There are 9 hidden switches. A switch that is on adds its own fixed numbers to the row, and there is some noise. The rows also spread widely along 8 directions, which tell nothing about the answers.
Known rows, each followed by its switches (1 for on, 0 for off):
[  0  20   1 -24  13  11  -5   1 -12  39 -34   0  12   8 -12  13   5 -23
  -9   6 -21  36  -1   3  10 -17  -2  -7  -5  -9  -1  -5 -12  29  12]
0 1 0 1 0 1 1 0 0
[  2 -13   3 -12   1   2   0  16   3  20 -16   2  16  11  -6  25 -14 -20
  17   3   3  -4  26   7  -6  -4   0  -1 -10 -12  -4  -6 -11  26  14]
1 0 0 0 0 1 1 1 1
[ 15   8  -8 -14   5  11   5  -7  -4  14  -2 -11  11  17   5  18  -5 -26
  19   1 -11 -16  10 -16   3  -1   3   8 -27  -6 -12 -19  15   8   4]
1 1 1 1 1 0 0 0 0
[ 22  28  23   2  19  13   1  -5   3  22 -30  21  16  34  -6  25   9  -8
   4   6  -5  26 -12   1  19 -23   1 -23 -11 -15   1 -18   7  23   5]
0 1 1 0 0 1 0 1 1
[ 30  -5 -28 -13   0  -3  12  -9   2   2 -11  16  25  35  16  31   0 -26
   9 -18  -5  -9 -11   0  10  -9  -4  -1 -11 -15 -10 -28  12  14  -7]
0 1 1 0 0 1 0 1 1
[-14  33  30 -17   7  15 -13  20   0  -2 -17  -4  -8  29  -5  35  38  -2
 -13  20   1  26  -5  -6  17   2   6 -38  26   8   8   5  31  36  23]
1 1 0 0 0 0 0 1 1
[ 27 -31  27   5   4   1   3  -3 -15   4 -21  15  21  15 -16  22 -16 -14
  28 -10  30 -16  -1  20  -3  19  -6 -15  -4 -33 -18  -7  12  -2   4]
1 0 1 0 0 0 1 0 1
[  9  -9  20  -4   2  -3   5  -5   5   9 -19   9  10  16  -8  16 -13 -17
  17  -5  10  -3  -6   5   6  -4   2 -21   3 -21  -7   5  -2  23   8]
0 0 1 0 0 1 0 1 1
[ 52 -14   1  15 -16  -6  -8  20 -41   0 -11  -6  29   4  -7  22  -4 -17
  50 -14  26 -16   9   2  -3  13   6   0 -26  -7   1 -19   9  -5   5]
1 1 1 0 0 0 1 0 1
[ 24 -17  12   0  -9  -2   8  15 -36  27 -20 -10  24   8  -7  29 -36 -40
  43 -10  17 -13   9   7 -12   2  -2  -9 -25 -16 -14 -10 -15  27  22]
1 1 1 1 1 1 1 1 1
[ 10 -18  14   1   4   1  22   4 -11  11 -30   7   9   8   0  40 -21 -25
  11 -12  16 -19  -2  14   0  12   8 -17   3 -16 -20 -14  -2  17  13]
0 1 1 0 1 1 1 1 0
[ 33   6 -16  -4  28 -15  23  23   4  24 -47  10  20   4  10  27 -35 -11
  -3 -17 -17  -4   3  23   2   1  33  17 -25  -5 -12 -40 -12   1  15]
0 1 1 1 0 0 1 1 0
[  7  16 -33 -35  13   0   1   0 -12   3 -24  11  12  28  18  31  40 -19
 -27  -7 -24  39 -22  12  16  -7  -9 -11  17  -8 -19 -17  28  23   5]
1 0 1 0 0 1 0 0 0
[  6 -16  19  -3  20  13  12 -12 -27  24 -31   8  20   6 -16  42  -1 -24
   8  12  14  12  17  13  -8   1 -20 -11  -3 -25 -25 -16   8   7   7]
1 1 0 1 1 0 1 0 0
[ -9 -16  23 -10   7   4  -4 -17  -7  38 -10 -10   7   1 -31 -13 -19 -28
  23  12   1   7   6   8   2   7  -8   0   2 -29 -10  18  -9  19  12]
1 0 0 0 1 0 0 0 0
[ 22 -20 -13   2 -18 -15   3  28   6 -20   7 -13   9   4   4  11 -18  -9
  36 -14   2 -56  13 -12  -4  20  35  10 -14   7  -6 -16  10   9   4]
1 0 1 0 0 1 0 1 0
[ 34   6  -4 -13 -21  10 -22  12 -13   4  13  -6  18  25  -1   2   7 -20
  36  -7  -3 -16   0 -15  10   5   2  -1 -31  -8   7  -7  10  17  -3]
1 0 1 0 0 1 1 0 1
[ -9   0  21 -22   9  10   9  20  10  24 -30   2   4  11  -1  34 -16 -20
   5   2   3   0  21  12  -3  -2   8 -15   0  -6 -10   4 -12  38  31]
1 0 1 0 0 1 1 1 1
[ 12  -5   4 -11  -6  13  -2 -12 -22  14  -7   9  20  32   0  39  15 -33
   9   3  13   9  -4   1   7  -3 -26 -23  -7 -18  -3  -9   8  27  -4]
0 1 0 0 1 1 1 1 1
[ -1  -1  24 -16   6   5   6  18  -8  26 -30   2  11   8  -7  33 -13 -23
  13  -1   7   8  16  13  -3  -5   1 -17   0 -13  -9   5 -13  35  29]
1 0 1 0 0 1 1 1 1
[  0   3 -17 -21  -4 -10 -11  19  -9   3 -12  -8   6   8  -6   2  13 -11
   3   1 -14  13 -11   4  12   9  10  -2  13  -2  -2  -2  14  19  10]
1 0 0 0 0 1 0 0 0
[  3 -18  26   0 -12  -9  -3  17 -31  12 -18 -13   9   8 -20  20 -23 -29
  33   2  22  -3  -5   8  -2  15   3 -26   9 -14  -8   7   1  31  26]
1 1 0 1 1 1 0 1 1
[ 13  -6   6  -8   3  -2 -13   6  -6 -11  -8   6   8  24  -8  13  19  -4
   8   3   7   1 -17   4  15  21   2 -17  15 -12  -4  -4  30   5   2]
1 0 0 0 0 0 0 0 1
[ 17  23  27   1   3  11  -5  12 -24  22 -37   1  15   2 -12  30   5 -11
  22   6  10  18   8  -4   5 -14   5 -26 -14  -1   3  -5  -8  19  21]
0 1 1 1 0 1 1 0 1

New rows, each followed by its switches (1 for on, 0 for off):
[ 15   3 -20 -20  14 -10  13  -2   5  18 -33   2   8  10   2   9 -12 -18
  -8 -15 -16   4 -15  14  15   7  19   7   6 -11 -12 -14   1   5   9]
0 1 1 0 0 0 0 0 0
[ 21   0  35  -7  29   7   1 -29  -8  70 -26   2  18  26 -38 -34 -49 -27
  30   0 -17  20 -19  21  19  -4  -4  15 -29 -55 -12  -2 -19  17   4]
1 1 1 0 1 0 0 0 0
[ -8  28  11 -18  10  17   4  -5   9   6 -28   6  -4  18   2  29  27  -8
 -16   7 -10  13  -7 -10  21  -8   9 -27  17  -1  -5  -5  19  24  10]
0 1 1 0 0 1 0 0 0
[  9 -14  11 -14  23   4  16 -16  -3  37 -23  13  24  22  -4  28 -30 -34
  19   0   1   6   8  14  -6 -13 -20  -5 -19 -36 -25  -9 -10  27  14]
1 0 1 1 1 1 0 1 1
[ -3  26   4 -40  15  32   3  -9   3  32 -13   8   8  47  14  34   9 -29
  -6   6 -16  10  -5  -4  18  -3 -16 -13 -15 -20 -13 -10  15  38   6]
1 1 1 0 1 1 1 0 1
[ 13   9  36  -3  -2  13 -22   7  -6  15   1   4   8  32 -14   4  -2 -14
  22  10   4   0 -15  -4  16   8  -1 -26 -20 -18   7   3   2  29   4]
0 0 0 1 1 1 1 1 1
[-20   4 -30 -47   4  12  21 -11   0  41 -16 -18  10   6  14  39 -16 -53
   7   1 -14   1  32  -9 -11 -20 -15   7 -10  -9 -19   4 -12  41  26]
1 1 1 1 1 1 0 0 1
[  6  21  31 -12  33  16  -2  -1 -12  53 -36  14  15  35 -12  26  -2 -16
  -2  17  -5  45  -2  23  14  -9 -10 -12 -14 -24  -4 -12  -3  32  19]
1 1 0 0 1 0 1 1 1
[-23  22  -5 -44   2   4  -1  42   9  15 -34 -11 -15  11  13  26   0 -11
 -18  -6 -14   7  -6  15  11  20  28 -20  22   7  -5  13  -1  39  42]
1 0 1 0 0 1 1 0 1
[ 26  -5  -1   4   5 -11  10   0 -19  18 -26   5  16  15  -4  13 -22 -22
  18 -13   1   0 -22  15  11   4   9  -7  -7 -18 -13 -19  -4  14   9]
0 1 1 0 1 1 0 1 0
[ 25  -9 -30 -26 -10 -14   4  -2 -29  46  -7 -13  30  26   1  -2 -37 -55
  30 -20 -16  11  -9  14   4  -8 -11  18 -26 -27  -7  -7 -20  34  14]
1 1 1 0 1 1 0 1 1
[ 11   6  23   4  14   6  10   9  -2  20 -38   4  14   5 -12  27 -14  -6
  27   5   9  -2   9   0   4  -5  13 -13  -7 -12  -8 -12   0  15  21]
1 1 1 0 0 1 0 0 1
[ 16 -14 -26 -31  18  30  16 -62  14  42   6  26  34  40  11  20   4 -48
   2  -3 -19  -4  14  -5   4 -27 -45  19 -41 -45 -24 -22  -1  12 -31]
0 0 1 0 1 1 1 0 0
[ 13   0 -15 -29 -22  -4  -9  13  -6  14   0 -12   9  17   9   9  -6 -37
  13 -16  -7  -4  -1  -5   6  -2   5  -3 -10  -2   7  10 -12  38   9]
0 0 1 0 0 1 1 1 1
[-13 -35  25 -13  -7  -4   7  -5 -19  25 -22 -10  18  -2 -30  11 -29 -40
  20   2  10   4  12   9 -10  -6 -14 -12  17 -27 -18  15 -10  36  15]
1 1 0 1 0 1 0 1 0
[ 21  19  38 -15  -2  29 -25 -16 -39  25   5  10  21  50 -10  19  36 -34
  16  11   3  39 -19  -2  16 -18 -43 -36 -19 -27   0   4  16  44  -4]
1 0 1 0 1 1 1 1 1
[ 13  -2  21  -1  24   6  -4 -22  16  15  -9  22  11  32 -11   3 -11  -5
  12   6   2  -6 -23   6  18  14  -2 -12 -11 -35  -8 -11  15  -3  -6]
0 0 0 1 1 0 0 0 1
[  2 -31  14 -12 -16  11   4 -11 -33  22  -4  -8  18   2 -14  27 -11 -46
  39  -3  27 -11  21  -1 -13   2 -28 -16  -8 -27 -16  18  -9  29  12]
1 0 1 0 1 1 1 0 1
[ 16 -43 -16   1  -7 -13  20  -1   1  -3  -2  -7  21  -8   1  28 -24 -28
  29 -13  15 -43  38  -1 -21   0   4  17 -10  -9 -20 -13   0   1   4]
1 0 1 0 0 0 0 1 0
[  5  16   9  -6  21   6   5 -17 -14  36 -27   1  16  10  -7  28   9 -29
  -6  14  -5  37   9   2   2 -23 -13  -8  -7 -10  -7 -12  -5  20  12]
0 1 0 1 1 0 0 1 0
[ 26  18 -13 -11   1   4   5   7 -18  42 -17  -4  22  15   9  26 -11 -36
  23  -5  -7  13  15  -1   3 -20   1   4 -35  -3   3 -15 -23  29  14]
0 1 1 0 1 1 1 1 1
[ 13   0  27   6  25  -1  19   0 -12  41 -42   5  17  10 -10  31 -31 -21
  23   4  15  11  12  17  -4  -6   2  -8 -12 -22 -14 -11 -12  19  28]
1 1 1 0 1 0 0 1 1
[ 14 -11   5 -20 -12  11  -4  -2 -14  20   9  -5  18  31   2  19 -10 -40
  28  -4   2 -16   7  -5  -1   1 -17  -5 -25 -20  -8   4  -3  38   3]
1 0 1 0 1 1 1 1 1
[  9 -10 -16  -7  -5  -5  11  30  -7  -3 -24 -13   8 -18  13  50   0 -17
  18  -7  18 -25  41  -1 -18  10  18   0  -4  17 -11  -8   1   5  28]
1 0 1 0 0 0 1 0 1
[ 20 -18  23   5  15   6  10 -36  -6  29 -18  10  25   5 -20  11  -5 -31
  20   3   8  12  21   2  -7 -31 -21   0 -14 -30 -11  -1 -14  11  -3]
0 0 1 0 0 0 0 1 0
[ 40  -9 -23   2  -1 -16  -2  14 -40  -7 -25  10  30  10   3  30  15 -13
  24 -17  13  15 -16  16   3   5  -5 -14   2 -11 -13 -24  17   1   9]
1 0 1 0 0 1 0 0 1
[ 23  16   0   3  -9   2 -17  13 -39   4  -7  -7  15  21  -8  16  24 -13
  27   9   9  18 -16  -7  15   8  -1 -21  -3  -3   5 -12  23  18   8]
1 1 0 0 1 1 0 0 1
[ 11  15 -24  -1  16  -3  22   6 -17   7 -43   7  11  -2  16  52  17 -14
  -4  -2   3  10   3   2   3  -4  11 -13   4   7 -17 -30   9   6  17]
0 1 1 0 1 1 0 0 0
[ 29  -3   2  14  -6 -14  -3  11 -20  -8 -20   4  15  10  -6  28  14  -8
  15  -3  19  10  -9   3   7   4   8 -20   9   1   5 -15  14   3   7]
0 1 0 0 0 0 0 1 1
[ 16  -6   8 -28 -10   6  -7   2 -17  35   0  -6  17  44  -4  -2 -31 -41
  25 -15  -7  -5 -23  12  15   9  -7  -5 -24 -33  -7   3  -4  41   5]
1 1 1 0 1 1 1 1 1
[ 14  -5  -9  -9  -4  -5  10   6 -25  20 -24  -7  15   8   0  27 -17 -29
  30  -8   9  -5   0   4   0   7   3  -8  -5 -13 -13 -10  -1  19  22]
1 1 1 0 1 1 0 0 1
[ 22  19  -3 -15  -5   5 -24   6 -24  -5  -1  -2  15  33  -4  15  34 -11
   5   4  -4  22 -23  -6  21   5  -7 -18   1  -5   5 -13  38  12   1]
1 1 0 1 0 0 0 0 1
[ 25  29  15  -6  30  25   3  -6   5  53 -13   4  21  31  -2  14 -11 -19
  16  15 -24   8  25  -6   7 -25   2  18 -55 -15  -2 -29  -8  22   2]
1 1 1 0 1 0 1 1 0
[ 11 -15 -10 -27   9 -10  17   4 -10  29 -27   2  19  30   6  25 -45 -38
  11 -19  -6  -5 -17  24   2   6  -1  -1  -9 -30 -26 -14  -4  29  19]
1 1 1 1 1 1 0 1 1
[  7   7  41  16  12  -2  13   3 -32  39 -51   2  12 -12 -17  38 -22 -28
  29   6  25  27  14  10  -9 -21   1 -32  -3  -9  -8  -1 -27  30  38]
0 1 1 1 1 1 0 1 1
[  8 -18  -3 -22 -11  17  -4 -24 -23  44   4  -6  30  19 -14  15 -11 -51
  36   5   4   2  23  -7  -7 -11 -36   5 -28 -32  -8   1 -11  29  -4]
1 1 0 0 1 1 1 0 1
[-17  17 -20 -30  37   4  22   8  25  26 -55  20   6  22  12  47  -3  -2
 -29   5 -17  26  -2  23  13  -1  10  -8  20 -13 -20 -24  11  21  24]
1 1 0 0 0 1 0 0 1
[  7   4 -10 -20   3   8  -4  11 -12  10 -16  -3  12  16   1  27  19 -15
  -7   1  -7   7   6   2   7   8   1  -2   4  -2  -6 -13  19  14   4]
1 1 0 0 0 0 1 0 0
[ 36  -8  -5  18   5 -21  13  11 -43  11 -35   2  23  -4  -4  28 -18 -22
  27 -17  11   6 -10  14  -3   0  12  -9 -12  -8 -15 -29  -7   6  18]
0 1 1 1 1 1 0 1 0
[ 46 -30 -35   7 -34 -34  -8  15 -21  -2  14 -28  25  -7 -12 -19 -26 -32
  50 -23   2 -36   5  -9  -2  13  24  29 -19   3  11 -10 -10  -3  -4]
0 1 0 0 0 0 0 1 0
[  0 -55   1  -1 -33   0   8 -30 -23 -14  12  -9  13   5 -18  22  -4 -41
  35  -8  33 -40   2 -14  -4  20 -21 -18  19 -26 -18   9  18   8 -14]
0 1 0 0 1 1 0 0 0
[ -3   2  54   0  18  17  -5 -13   4  25 -21  -1   1   3 -33  -5  -4  -9
  19  17   6   8  10   0   5  -4   3 -17   4 -20  -7  15   1  18  15]
1 0 1 0 0 0 0 0 0
[ 18  20  21  -8  21  17   5  -9  -3  27 -20  11   7  31   0  25   4 -19
  -5   3  -6  11  -8   7  17  -6   2 -12 -18 -15  -6 -18   7  22   1]
0 1 1 0 1 0 1 1 0
